The same things were measured in two ways. Each way mixes the same 13 hidden numbers, adds some noise and spreads widely along 7 directions of its own, which tell nothing about the thing.
(in the rows, 128 means zero)
Some things both ways: the first way, then the second way.
[125 122 132 136 124 133 137 135 129 173 122 148 136 143 129 144 154 129
 118 114 118 115  94 126 142 123 153 120 130 134]
[168 145 141 125 144 136 115 136 172 132 117 121 111 123 118 107 143 153
 159  96  96 104 150 119 136 139]

[148 141 111 136  87 121 106 104 129 156 128 113 122 123 113 135 142 126
 113 119  92 135 124 147 121 132 122 108 143 148]
[163 141 113 110 139  96 152 110 151 149 123 118 126 121 119 114 113 105
 114 148 155 157 130 146 132 124]

[134 119 120 128 106 122 117 136 143 135 111 113 105 158  86 110 126 118
 125  83 113 119 117 145 118 109 117 131 137 146]
[162 118 138  95 113 129 140 169 130 149 146 111 121 116 132 108 113 132
 132 132 125 129 138 118 102 128]

[136 119 114 108 100  93  84 133 114 164 124 110 145 106  90 116 132 151
 117 111  82 128 114 155 128 149 135 106 165 163]
[154 122 136 119 146 108 180 100  97 118 152 154 114 126 107 111  88 137
 132 134 176 147 181 153 111 141]

[115 131 101 111 148 118 123 132 175 117 109 148  74 131  86 111 161 119
 155  95 132  99  82 117 108 148 140 160 127 112]
[132 156 127 113 149 158 149 109  92 132 119 156 104 126  85 146  89 147
 136 118 112 152 155 131 132 127]

[130 135 140 122 102 143 122 113 123 180 126 155 148  96 135 151 157 157
 120 155 117 135 116 115 122 144 150 114 133 145]
[138 150 152 128 154 113 112 107 132 137 142 111 121 145 104 121 118 137
 154 112 127 160 153 115 128 106]

[120 137 135 126 130 155 121 119 118 133 143 109 150 129 165 122 131 152
 114 140 142 140 121 117 119 111 112 118 141 134]
[134  90 148 111  97 115 147 162 156 120 157 162 131 140 176 141 101 161
 134 108 143  96 155  80  53 142]

[122 103 141  97 109 131 151 116 136 137 119 112 141 161 105 111  97 117
 136 105 133 114  93 108 133 100 138 132 107 125]
[100  89  86 146  94 122 171 169 153 145 144 137 126 131 181 139 106 122
 111 143 154  90 101 100  95 143]

[117 118 109 146 128 150  99 110 153 122 130 143  89 106 125 139 144 148
  98 131 115 128 102 167 116 141 119 142 133 143]
[104  89 104 136 149 161 130  93  79 132 118 156 135 112  95 134 114 137
 111 159 124 135 128 159 158 129]

[144 123 123 124  96 129 134 108 115 164 162 113 157 133 153 108 139 144
  81 123 111 143 131 147 189 133 160  82 129 139]
[130 131 103 120 130 114 111 160 180 149 113  93 153 145 126 102 131  72
 133 114 146 143  76 137  91 116]

[118 119 183 144 114 173 147 134 149 167 139 146 112 118 161 144  91 129
 105 152 160 149 137 125  89 138 111 121  76 128]
[105  93 136 153 134 141  99  78 122 153 129 120 135  87 109 130 157  98
 155 120 106 112  86  85 168 143]

[113 134 124 130 116 134 129 131 133 151 133 138 139 123 141 143 140 148
 113 142 123 128 128 124 108 152 133 123 130 134]
[117 109 129 143 129 136 109 112 148 136 124 146 134 116 114 144 131 105
 131 107 124 113 110  92 117 123]

[ 98 120 138 108 112 135 128 154 106 145 140 136 102 124 124 109 119 152
 131 116 155 132 129 115  62 128 103 129 113 102]
[126 136 113 135 145 138 135  94 151 122 102 150 113 117 129 143 121 100
 125 120 137 129 108 137 133 173]

[146 163 120 139 126 151  98  53 182 143 123  97 103 102 147 119 142  77
 149 156 128 124 114 139 120 147  85 121 146 157]
[116 141 114 106 117 100 133 103 146 179 132 107 134 127 129 158 135  96
 151 142 115 162  75  70 118 126]

[104 121 127 127  81 133 113 118 116 155 170 132 126  91 131 108 126 166
  94 141 136 140 155 156 108 126  90  95 122 141]
[133  91  49  64  74 209 169 199 141 115 156 191 148  95 135  98 137 131
  55 182 179  45 120 101  44 137]

[120 124 135  95 110 118 146 115 148 103 120  86 118 143 126  99  82  92
 140 110 135 123 123 108 147 121 127 144 112 146]
[129 109 149 133 119 123 101 152 156 129 147 106 115 160 136 144 130 146
 169  87  97 123 124  86  79 119]

[122 110 141 121 123 155 132 133 130 131 134 117 106 127 169 124 112 147
  97 130 137 155 126 137 110 138 120 133 115 122]
[151 106 154  98 135 141 105 116 152 109 128 148 128 116 103 102 148 171
 142 113 118  89 155 100 116 149]

[134 138 160 125 107 148 131  97 112 120 137 123 113 127 143 123 148 108
 142 117 160 128 127 103 127  86 125 136 126 147]
[101 126 161 109 135  78 123 136 118 166 162 104 155 150 156 141  99 124
 161 104 147 162 119 100  87  96]

[104  96 105 147 107 143 133 150 132 143 135 142 125 124 120 136 123 141
 106 124 120 152 121 139 118 147 119 126 119 125]
[170 126 176 105 167 115 123  72 123 112 153 134  93 129 138 124 144 163
 132 106 117 129 153 120 146 155]

[142 128  92 115 101 105 106  92 110 141 120 115 172 148  90 135 144 151
 148 110  85  96 111 130 102 135 145 109 180 147]
[101 110 109 114  99 134 115 133 151 147 122 155 163 114 111 131 123  97
  96 138 156 121  91  80  88 106]

[129 129 128 124  83 145 136 130 132 160 127 127 127 119 131 104 133 138
 131 119 126 145 146 136 144 121 120 105 127 139]
[ 80 138 148 180 157 104 133   4 153 109  88 196 134  91 129 141 164 130
 112  91 170  84 103 101 158 189]

[112 117 140 122  84 127 136 120 105 135 163 113 148 124 146 140 100 141
  98 150 127 150 147 132 102 155 127 110 105 125]
[128 124 181  99 145 122 104  61 100 124 179 169 142 102 105 117 152 143
 126 117 164 123 146  82 104 118]

[125 120 142 125  76 133 115 107 104 144 136  90 161 136 123 116 100 116
 111 135 109 144 133 156 157 121 126 107 134 161]
[141 123 104  86 138 150 171 141 104 133 147 129 155 119 121  67 115 151
  77 178 186 124 175 146 113 125]

[114 119 161  96  93 119 109 131  84 124 159  85 123 138 139  95  96 147
  93 125 145 139 167 143  74 138 103 117 130 139]
[134 124  81  96 125 139 103 183 180 144  84  85 138 139 103 119  98  57
 147 139 129 161  79 159 103 132]

[124 135 123 137 109 142 139 117 149 147 161 151 133 100 158 133 155 163
 103 140 127 142 122 140 151 138 141 104 111 121]
[134 140 156 103 158 117 123  96 106 148 136 160 147 124 114 114 140 118
  97 108 155 148 106 143 108 118]

[109 140 132 124 120 131 114 137 139 127 142 102 100 122 148 116 140 114
  91 139 138 151 127 138 124 144 105 136 123 137]
[109 117 124 161 146 125 157  90  92 136 136 150 127 131 107 152  79 122
 143 120 142 153 163 128 132 115]

[109 129 143 132  79 128 134 122 137 145 143 131 158 141 102 130 138 136
  96 140 136 124 154 125 122 117 116 118 123 166]
[140 147 176 100 122 130  75 164 138 146 166 112 112 139 125 135 133 140
 158  98 102 139 124  77  86  99]

[107  96 144 126 113 148 159 150  93 160 135 152 116 168 135 129 124 143
 129  88 150 111 109 123  90  91 129 124 110  98]
[147 115 139 120 143 145 119 134 150 139 139 145 126 109 149 128 154 147
 141 120 114  92 142 120 121 152]

[123  99 128 102 158 128 118 144 130 132 127 119 126 110 142 120 105 145
 125 117 114 143  60 131 146 159 166 136 120 108]
[116  80 137 124 137 111 188 100  69 124 170 150 141 123 132  96  97 141
 118 125 181 121 153 137 102 145]

[130 131 119 125 121 134 123 120 152 124 124 127 119 142 111 123 129 138
 116 122 120 124 122 127 112 151 143 134 126 135]
[149 134 146  90 161 152 130 105  68 138 142 133 134 123  67 108  89 125
 113 150 139 182 174 145 138 103]

[111 122 137 133  89 153 140 121 119 148 140 154  94 135 136 151 141 151
 104 130 138 127 135 134  68 120 113 131 103 113]
[163 128 127  78 133 157 116 163 121 154 162 131 129 111 116 118 133 135
 112 167 129 131 156 125 110  97]

[135 140 135 117 106 108 117 118 119 148 137 133 156 113 120 141 128 151
 150 126 106 115 119 127 104 154 154 107 138 133]
[146 152 140 116 158 132 121  92 114 133  98 142 133 131  66 131 102 143
 134 119 113 178 163 149 135 108]

Other things, the second way, with their names:
<507>: [101 126 144 148 122 128 121 128 115 147 119 120 145 118 103 132  99 107
 158  87 124 138 121  97 107 116]
<502>: [122 149 120 120  95 158  78 214 166 145 119  77 108 159 121 143 105 139
 157 115  76 147 116  84  86  92]
<220>: [171 137 141 108 158 152 138 110 107 119 147 137 101 144 102 122 109 173
 135 136 110 156 195 139 135 130]
<517>: [147 147 160  98 145  98 173  74 101 128 132 143 138 101 122 106 127 156
 131 106 164 128 156 134 105 159]
<133>: [109 108 120 117 128 120 134 102 114 160 116 109 153 128 120 112 121  95
 104 122 124 156  67 110 134 131]
<704>: [158 145 143  74 142 121 101 135 145 144  95  91 122 146  95 104  98  89
 125 109 108 191  83 144 128 141]
<745>: [146 128  97 153 138 122 163 126 141 126 125 146  86 148 147 188  74 111
 145 140 128 163 157 161 114 135]
<458>: [124 105 116 116 131 138  92 147 165 157 119  81 132 141 143 123 148  97
 128 120  93 129  63 104 132 126]
<687>: [144 123  93 140 135 158 167 115 127 122 143 169 123 134 122 134 111 129
  94 150 154 129 173 121 105 122]
<585>: [146 154 112 105 154 139 151  91 151  99  82 140 110 139 116 113  95 139
 116 120 138 151 137 156 141 178]
<314>: [136 120 121 118 129 164 125 130 134 131 123 155 138 117  72 109 114 153
 131 126 115 104 172  91 130 104]
<126>: [168 143 124  81 123 172 132 133 118 133 130 139 151  95  69  74 143 173
 110 161 130 122 185 121 114 115]
<4>: [116 124 173 146 121 116  78  84 152 126 119 134 130 122 108 136 144 140
 152  77  97 125 104  68 123 129]
<603>: [111 120 123 142 137 129 114 102 162 124 118 132 135 117 145 136 149  98
 137 107 144 113  94 122 109 163]
<441>: [ 93 144 103 170 120 149 146  82 156 126 101 170 115  88 138 160 129 129
 147 110 129  86 115  87 140 172]
<531>: [115 139 108 145 138 130 154 128 124 138 108 137 134 129 106 125  82 122
 141 118 145 141 149 139 127 120]
<317>: [149 103 167 111 143  85 141 114 112 146 151 131 129 121 143 142  96  88
 140 104 153 156 123 138 101 134]
<915>: [157 131 150  90 173 130 141 113 105 143 145 141 135 131 113 102 113 123
 118 124 147 151 155 153 129 129]
<281>: [157 132 176 119 123 137  95 128 115 134 165 118 131 133  88 105 134 181
 165  95  91 139 174  79 100  87]
<122>: [154  86 141  91 118 114 159 115 127 123 118 187 136  99 116 115 121 125
  94 102 147  93 109 132  89 154]
<366>: [109  95 114 140 134 119 123 123 164 131  88 124 155 110 130 104 136  87
 122 101 145  97  70 140 124 159]
<385>: [149 150 151 110 145 100 139 118 108 151 127 146 135 121  69 113  78 121
 142 116 148 170 163 137 122  90]
<161>: [129 116 106 110 115 153 103 149 135 155 124  85 154 124  90 114 126 107
 148 132 107 144 111 103 112  97]
<246>: [143 140 150 117 124 157 152 126  91 134 181 152 125 119 131  95 131 151
  95 137 161 131 163 104  88 133]
<558>: [134 118 156 118 110 136 117 144 127 141 160 146 141 103 133 112 138 126
 139 108 141 105 126  91  80 132]
<31>: [142 150 149 115 146 126  99 131 148 148  99  84 124 152 112 122 123 132
 154  93  80 173 110 128 126 134]
<709>: [105 129  92 152 115 162 155 135 121 120 136 136 105 130 128 165  92 155
 150 145 124 116 174  97 110 123]
<260>: [143 109 127 112 128  79 175 144 169 135 127 144 109 117 180 122 116 148
 115 135 169  87 134 136 112 166]
<482>: [114 151 110 117 143 149 169  98  87 124 132 159 122 116 129 130  93 111
  93 155 186 158 138 159 111 163]
<616>: [133 121  86 127 125 161 128 166 151 146  93 117 147 123  98 106 114  93
 110 134 124 131 112 146 120 116]
<608>: [108 129 127  93 158 146 161  76  94 140 158 174 167  96 112  89 147 115
  70 150 206  96 132 102 121 133]
<731>: [103 124 135 143 122 142 120 142 162 134 123 126 130 130 162 141 127 134
 144  94 116  95 124  75 109 141]
<662>: [108 128 107 142 144 136  97 116 166 133 103 120 136 130  96 127 142 101
 135 114 126 116  95 113 134 115]
<573>: [ 68  96 152 138 123 100 129  87 106 127 137 152 129 117 149 166  91 122
 158  97 145 122  99  87 118 150]
<65>: [113  88 110 129 149 120 174  95  98 137 100 172 152 115 120 132  80 114
  85 139 163 139 139 166 137 130]
<735>: [129 141 142  99 136  77 139 108 169 150 115 105 135 134 151  96 125  93
 109 105 160 142  63 109 126 158]
<285>: [137 136 119 152 147 137 141 138 111 136  97 117 139 141  94 115  62 100
 115 118 136 186 161 177 127 103]
<22>: [136  98 120 153 124 149 131 134 116 139 156 110 117 140 116 145  99 106
 158 116 100 147 146  96 115 111]
<486>: [140 110 122 118  91 149 109 187 175 142 155 119 146  90 145 111 153 129
 150 129 138  61 144  69  79 115]
<788>: [128 149 185 115 150 144 126  96  87 114 139 135 122 133 109  91 109 200
 118 112 133 142 192 105 135 137]
<66>: [163 149 135 109 152 111 156  96 126 139 110 127  98 119 137 152 106 137
 132 127 111 162 140 155 148 152]
<57>: [ 91  82 100 137 108 109 182 132 120 161 128 158 155 124 158 139  97 101
  95 123 158 112  83 108  99 135]
<85>: [122 126 135 134  92 109 116 141 143 145 140 109 119 132 135 152 114 125
 171 107 107 148 101  83  81 123]
<227>: [104  91 110 168 113  86 147 137 172 134 118 108 102 150 185 185 102 104
 159 108 121 123  85 117 102 156]
<73>: [171 161 119  86 133 174 127 142 182  97 106 150 100 110 125  87 154 141
  97 125 140  87 126 136 111 188]
<263>: [163 136 152  93 111 151  91 193 165 124 135 107  75 151 143 152 108 155
 162 103  71 134 127 103  86 138]
<251>: [125 133 125 103 130 111 121 146 149 146 115 128 143 119 115 109 114  79
 140 113 160 141  83 148  92 142]
<721>: [121 113 155 134 153  96 167  72  97 134 133 165 140 110 130 126  91 129
 126 105 165 130 152 132 137 143]
<854>: [174 125 141  66 145 119 178 164 104 154 144 121 129 117 137  83 100 149
 108 138 146 124 161 156 122 134]
<294>: [113 145 126 151 150 154  90 116 152 131  80 131 119 131  89 135 121 109
 136 106 102 141 108 134 150 135]
<848>: [136 148 119 111 116 156 135 145 145 127 128 107 113 118 163 126 125 117
 126 128 133 133 112 116  98 173]
<144>: [170 150 124 113 157 105 154 114 167 143 100 115 117 125 153 109 114  89
 104 107 141 149 102 162 144 159]
<640>: [139 126  97 154 145 114 142 119 160 134  80  92 112 167 114 133  68 113
 113 133 112 180 143 143 169 113]
<538>: [124 116 120 131 101  94 124 156 160 160 137  96 130 130 155 145 111  83
 140 123 139 146  86  97  90 117]
<183>: [134 125 164 116 148 134 139  78  86 119 162 171 124 109  98 109 128 177
 123 127 150 117 180 110 129 128]
<870>: [136  99 104 106 121 122 169 144 131 137 142 136 137 129 156 125  99 108
 106 138 159 123 122 129  92 138]
<618>: [111 111 113  89 115 120 134 172 123 152 174  73 133 141 149 112 113 125
 163 139 137 121 108  86  99 114]
<464>: [135 171  94 109 141 192 114 168 138 126 110 138 132 117  99 120 108 120
 118 158 145 142 165 162 105 121]
<550>: [ 91  97 110 135 129 133 151 152 109 152 126 117 155 106 156 116 107  73
 102 123 168 115  84 148 116 145]
<688>: [134 131 150 153 164 100 166  60 108 116 158 152  89 135 151 180 102 175
 171 120 134 137 204 120 139 140]
<53>: [145 126 111 136 163 120 159 133 122 152 121 140 111 130 118 141  80  96
 128 138 140 153 151 174 148 118]
<596>: [112  92  85 172 149 133 140 127 167 128  87 127 124 139 153 152 118 103
 132 123 119 115 107 169 139 162]
<871>: [160 131 118 126 129 101 131 162 193 124 143  82  91 150 168 111 120 121
 164 119 134 121 124 128 115 155]
<312>: [100 115 128 154 132 150 123 137 112 135 132 134 124 137 116 151 100 156
 161 115 106 124 160 103 117 109]
<683>: [131 132 147  96 136 122 160  92  65 153 174 133 142 126 127 105 124 143
 106 127 148 161 123 114 106 124]
<514>: [135 146 110 129 125 103 132 142 185 139 118 123 110 130 167 150 131 110
 133 121 143 117  98 132 101 143]
<33>: [142  88 158 108 139  72 170  51  99 137 175 175 140  92 146 157 111 101
 136 123 185 133 147 113  97 142]
<727>: [ 91 135 133 175 150 140 106  68 126 138 100 152 126 122 109 156 135 136
 128 121 109 145 119 115 159 139]
<93>: [152 121 111  96 140 119 158 124 156 115 128 138 114 136 141 135 111 117
 116 134 161 120 138 138  97 154]
<241>: [127  88  99 164  98 150 135 142 180 101 151 139 104 140 148 142 128 145
 163 103 112  68 140  64  91 143]
<376>: [140 106 112 121  99 119 143 161 156 140 122 145 122 121 136 152  99 109
 122 115 129 117 111 111  82 120]
<654>: [111 124 109 133 120 133 135 125 106 158 163 135 161 137 124 149 115 116
 107 158 155 172 146 111  77  74]
<80>: [138 155 105 128 134 179 160 145 106 121 123 138 129 135 125 116  94 153
  92 137 138 147 177 147 103 122]
<19>: [168 120 157  48 117 142 100 192 127 168 154 126 152 101  84  66 124 111
 125 127 128 123 116 106  97 100]
<248>: [119 101 120 154 157 134 148  85  95 159 106 158 159  99 100 132 111 109
 130 128 127 143 142 155 155 126]
<190>: [143 108 128 134 121  80 127 117 174 138 112 121 120 144 142 157 107 152
 135 123 111 137 137 108 125 108]
<579>: [104 108 114 105 142 151 107  83 147 133 149 153 163  95 158 104 206  89
  88 140 175  83  51 107 107 173]
<208>: [140 136 113 114 134 122 164 144 137 154 139 135 130 136 150 134 123 142
 127 129 134 123 137 125  98 121]
<355>: [128 130 109 103 101 156 101 194 173 139  93  93 123 122 130 103 113  96
 121 119 111 125  63 119 110 149]
<888>: [130 104 188 129 114 119  99 115 113 120 173 165 117 142 102 158  93 175
 166  98 109 138 195  49  86  90]
<381>: [146 106  86 122 125 111 165 135 164 136  87 143 134 129 134 145  90  71
  97 126 148 144  97 163 103 139]
<895>: [ 88 130 124 149 115 146 137 124 106 134 141 150 135 107 128 138 110 110
 132 122 161 125 120 110  93 140]
<55>: [115 150 185 139 168 151  76  52 104 123 121 172 150  81  46 103 143 114
 164  85 139 125 153 109 148 132]

Some of these things the first way, each followed by its name:
[107 153 160 113 116 134 101  97 141 110 129  68 154 103 147 129  99  91
 134 179 142 147 123 111 112 136  84 145 137 172]  <735>
[126 126 138 105  90 137 157 117 143 118 151  91 121 142 156  87  80 115
 105 129 143 153 166 125 148 150 131 112  91 128]  <93>
[111 107 138 129  67 150 132 154 134 163 156 138 134 127 110 102 151 171
  69 135 143 169 167 149 122 125 105 104 109 134]  <502>
[120 124 106 135 116 125 114 108 146 147 126 116 157 134 106 129 129 122
 112 135 103 116 106 142 148 144 132 118 148 162]  <220>
[110 131 100 123 111 132 131 122 157 150 133 101 162 153 110 107 115 121
 100 136 105 134  97 144 178 137 137 109 119 127]  <246>
[134 105 122 115 114 139 145 128 135 171 125 138 119 130 116 106 127 137
 112  98 136 127 116 100 146 101 133 115 118 140]  <241>
[159 140  92 144 120 138 110  93 153 163 123 117 128 145 130 129 147 126
 111 117  73 122  87 177 169 153 162  99 144 128]  <126>
[140 116 111 120  95 113 118 123 127 145  98 113 185 150  74 135 124 136
 143 114  90 122 117 104 125 130 148 122 164 169]  <640>
[131 134 119 146 140 164 102 129 141 177 124 171 123  80 138 132 184 171
 137 131 127 138  98 134 128 130 128 113 152 133]  <31>
[121 154 165 134  97 164 153 121 124 157 131 125 111 156 169 141 116 110
  94 144 142 138 140 126 124 120 138 125  88 126]  <486>
[131 151 143 138  93 120 107 133 111 167 159 141 166  80 142 138 129 182
 124 142 118 141 160 133  99 144 119  80 139 151]  <381>
[144 149 115 128 140 132 115 127 150 136 115 133  92 107 132 118 137 111
 167 101 108 133  76 139 158 153 165 127 122 107]  <517>
[ 95 141 128 142  72 123 105 150 100 160 150 127 158 108  94 107 141 138
 123 125 131 139 152 143 139 101  95  98 141 160]  <80>
[107 101 138 106  96 124 130 154 114 146 137 114 143 125 120 113  91 149
 120 126 124 150 128 136 107 148 123 117 114 120]  <227>
[105 139 134 117 102 137 117 126 133 177 120 143 152 105 111 131 134 138
 130 164 119 127 118 129 120 171 143 120 126 140]  <709>
[116  90 119 135 109 149 143 130 130 145 127 138 143 142 119 128 118 139
 123 118 128 132 118 127 122 129 130 124 126 132]  <458>
[128 110  99 143 128 134 112 158  89 152 167 133  97 119 169 138 145 172
  93 112 112 168 118 158  71 179 126 102 130  72]  <33>
[ 91  91  93 136 114 158 130 119  85 144 169 124 115 131 167 117 123 146
  89 132 132 148 108 162 121 138 111 111 123  89]  <579>
[126 113 148 138  98 138 109 145 118 199 144 154 165  89 145 150 167 185
  91 155 115 152 144 148 106 157 123  94 150 157]  <314>
[114  89 158 124  85 127 114 123 109 133 138 104 122 126  99 105 109  92
 115 119 144 144 141 137 128 119 105 132 126 172]  <618>
[120 120 145 116  96 119 141 142 135 151 132 133 118 152 115 124 140 136
 101 109 133 117 139 129 110 123 130 127 118 142]  <53>
[142 124 137 150 113 164 131 116 166 161 151 166  89  72 133 111 147 141
 133 112 152 157 112 124 148  99 110 103  92 122]  <683>
[ 64 151 128 100 153 138 119 134 118 111 116 109 129 143 121 133  81 105
 163 159 143 113  67 100  76 162 131 166 104  87]  <848>
[102 126  59 122 129 111 102 139 122 143 137 120 116 151 107 121 168 151
  88 117  93 119  93 157 109 168 133 126 158 105]  <745>
[119 153 137 141 160 145 115 124 138 127 128 122  88 131 175 146 143 112
 129 123 134 116  86 143 106 131 122 143 131 118]  <248>
[118 108 139  98 111 103 105 143  86 139 159 107 124 138 124 105 133 161
  97 104 124 130 119 152  95 136 128 115 137 116]  <251>
[117 172 157 131 120 147 131 104 154 152 117 140 102 129 113 121 135  87
 160 126 162  95 117  97 111  96 114 136 108 146]  <441>
[138 114  63 133 111 121 100 134 129 146 121 109 112 162  91 110 172 141
  91  90  81 135 102 167 137 139 131 119 168 125]  <538>
[120 129 115 124 137 154 131 127 178  90 119 104  78 180 107  90 127 114
  91  99 146 129 110 126 135 105 121 161 108 126]  <355>
[128 146 124 126 102 118 105 161 106 144 121 132 123 133 100 115 159 160
 121  91 119 129 132 125 116 100 130 122 152 146]  <285>
[122 140 150 134 103 137 124 133 129 167 149 137 152 115 146 133 136 156
  96 145 125 137 138 142 134 141 136 100 122 146]  <616>
[122 127 124 141 123 119  93 104 136 109 124 114 155 140  79 124 137 111
 128 121 120 101 119 130 131 127 130 138 166 191]  <573>
[116 139 117 163  87 107  97 121 142 142 136 113 157 128  80 132 124 101
 130 126  99 117 137 165 130 141 103 104 148 177]  <66>
[111 153 148 135 134 128  95 133 117 127 120 130 120 101 129 152 151 122
 150 131 136 122 106 113  90 119 112 149 150 158]  <721>
[128 165 120 125  86 140 132  73 125 130 150  99 124 123 159 125 119 110
 125 147 123 135 133 128 136 123 121 107 113 125]  <654>
[101 142 135  98  86 110 137 119 113 137 136  91 145 130 126 117  87 111
 141 136 132 123 139 106 102 124 102 120 117 138]  <687>
[113 121 149 124 114 138 132 136 112 145 142 137 127 120 145 127 136 144
 122 124 148 130 131 121 109 118 120 124 127 137]  <915>
[131 151 127 134 118 144  93 102 137 139 126 126 127  94 107 102 148 135
 142 126 142 125 133 112 127 101 103 120 156 177]  <585>
[108 126 103 155 117 123 112 153 113 152 143 129 144 137 113 135 159 132
 106 114 114 136 109 141 130 127 119 114 148 133]  <144>
[155 149 129 118 114 102 104 117 144 138 122 123 106 130 107 132 177 136
 115 101 106 114 115 131 113 127 140 129 151 152]  <385>
[125 104 114 133 137 139 114 148 130 163 144 150 133  99 141 126 166 175
 124 114 123 147  89 143 122 138 123 109 146 111]  <57>
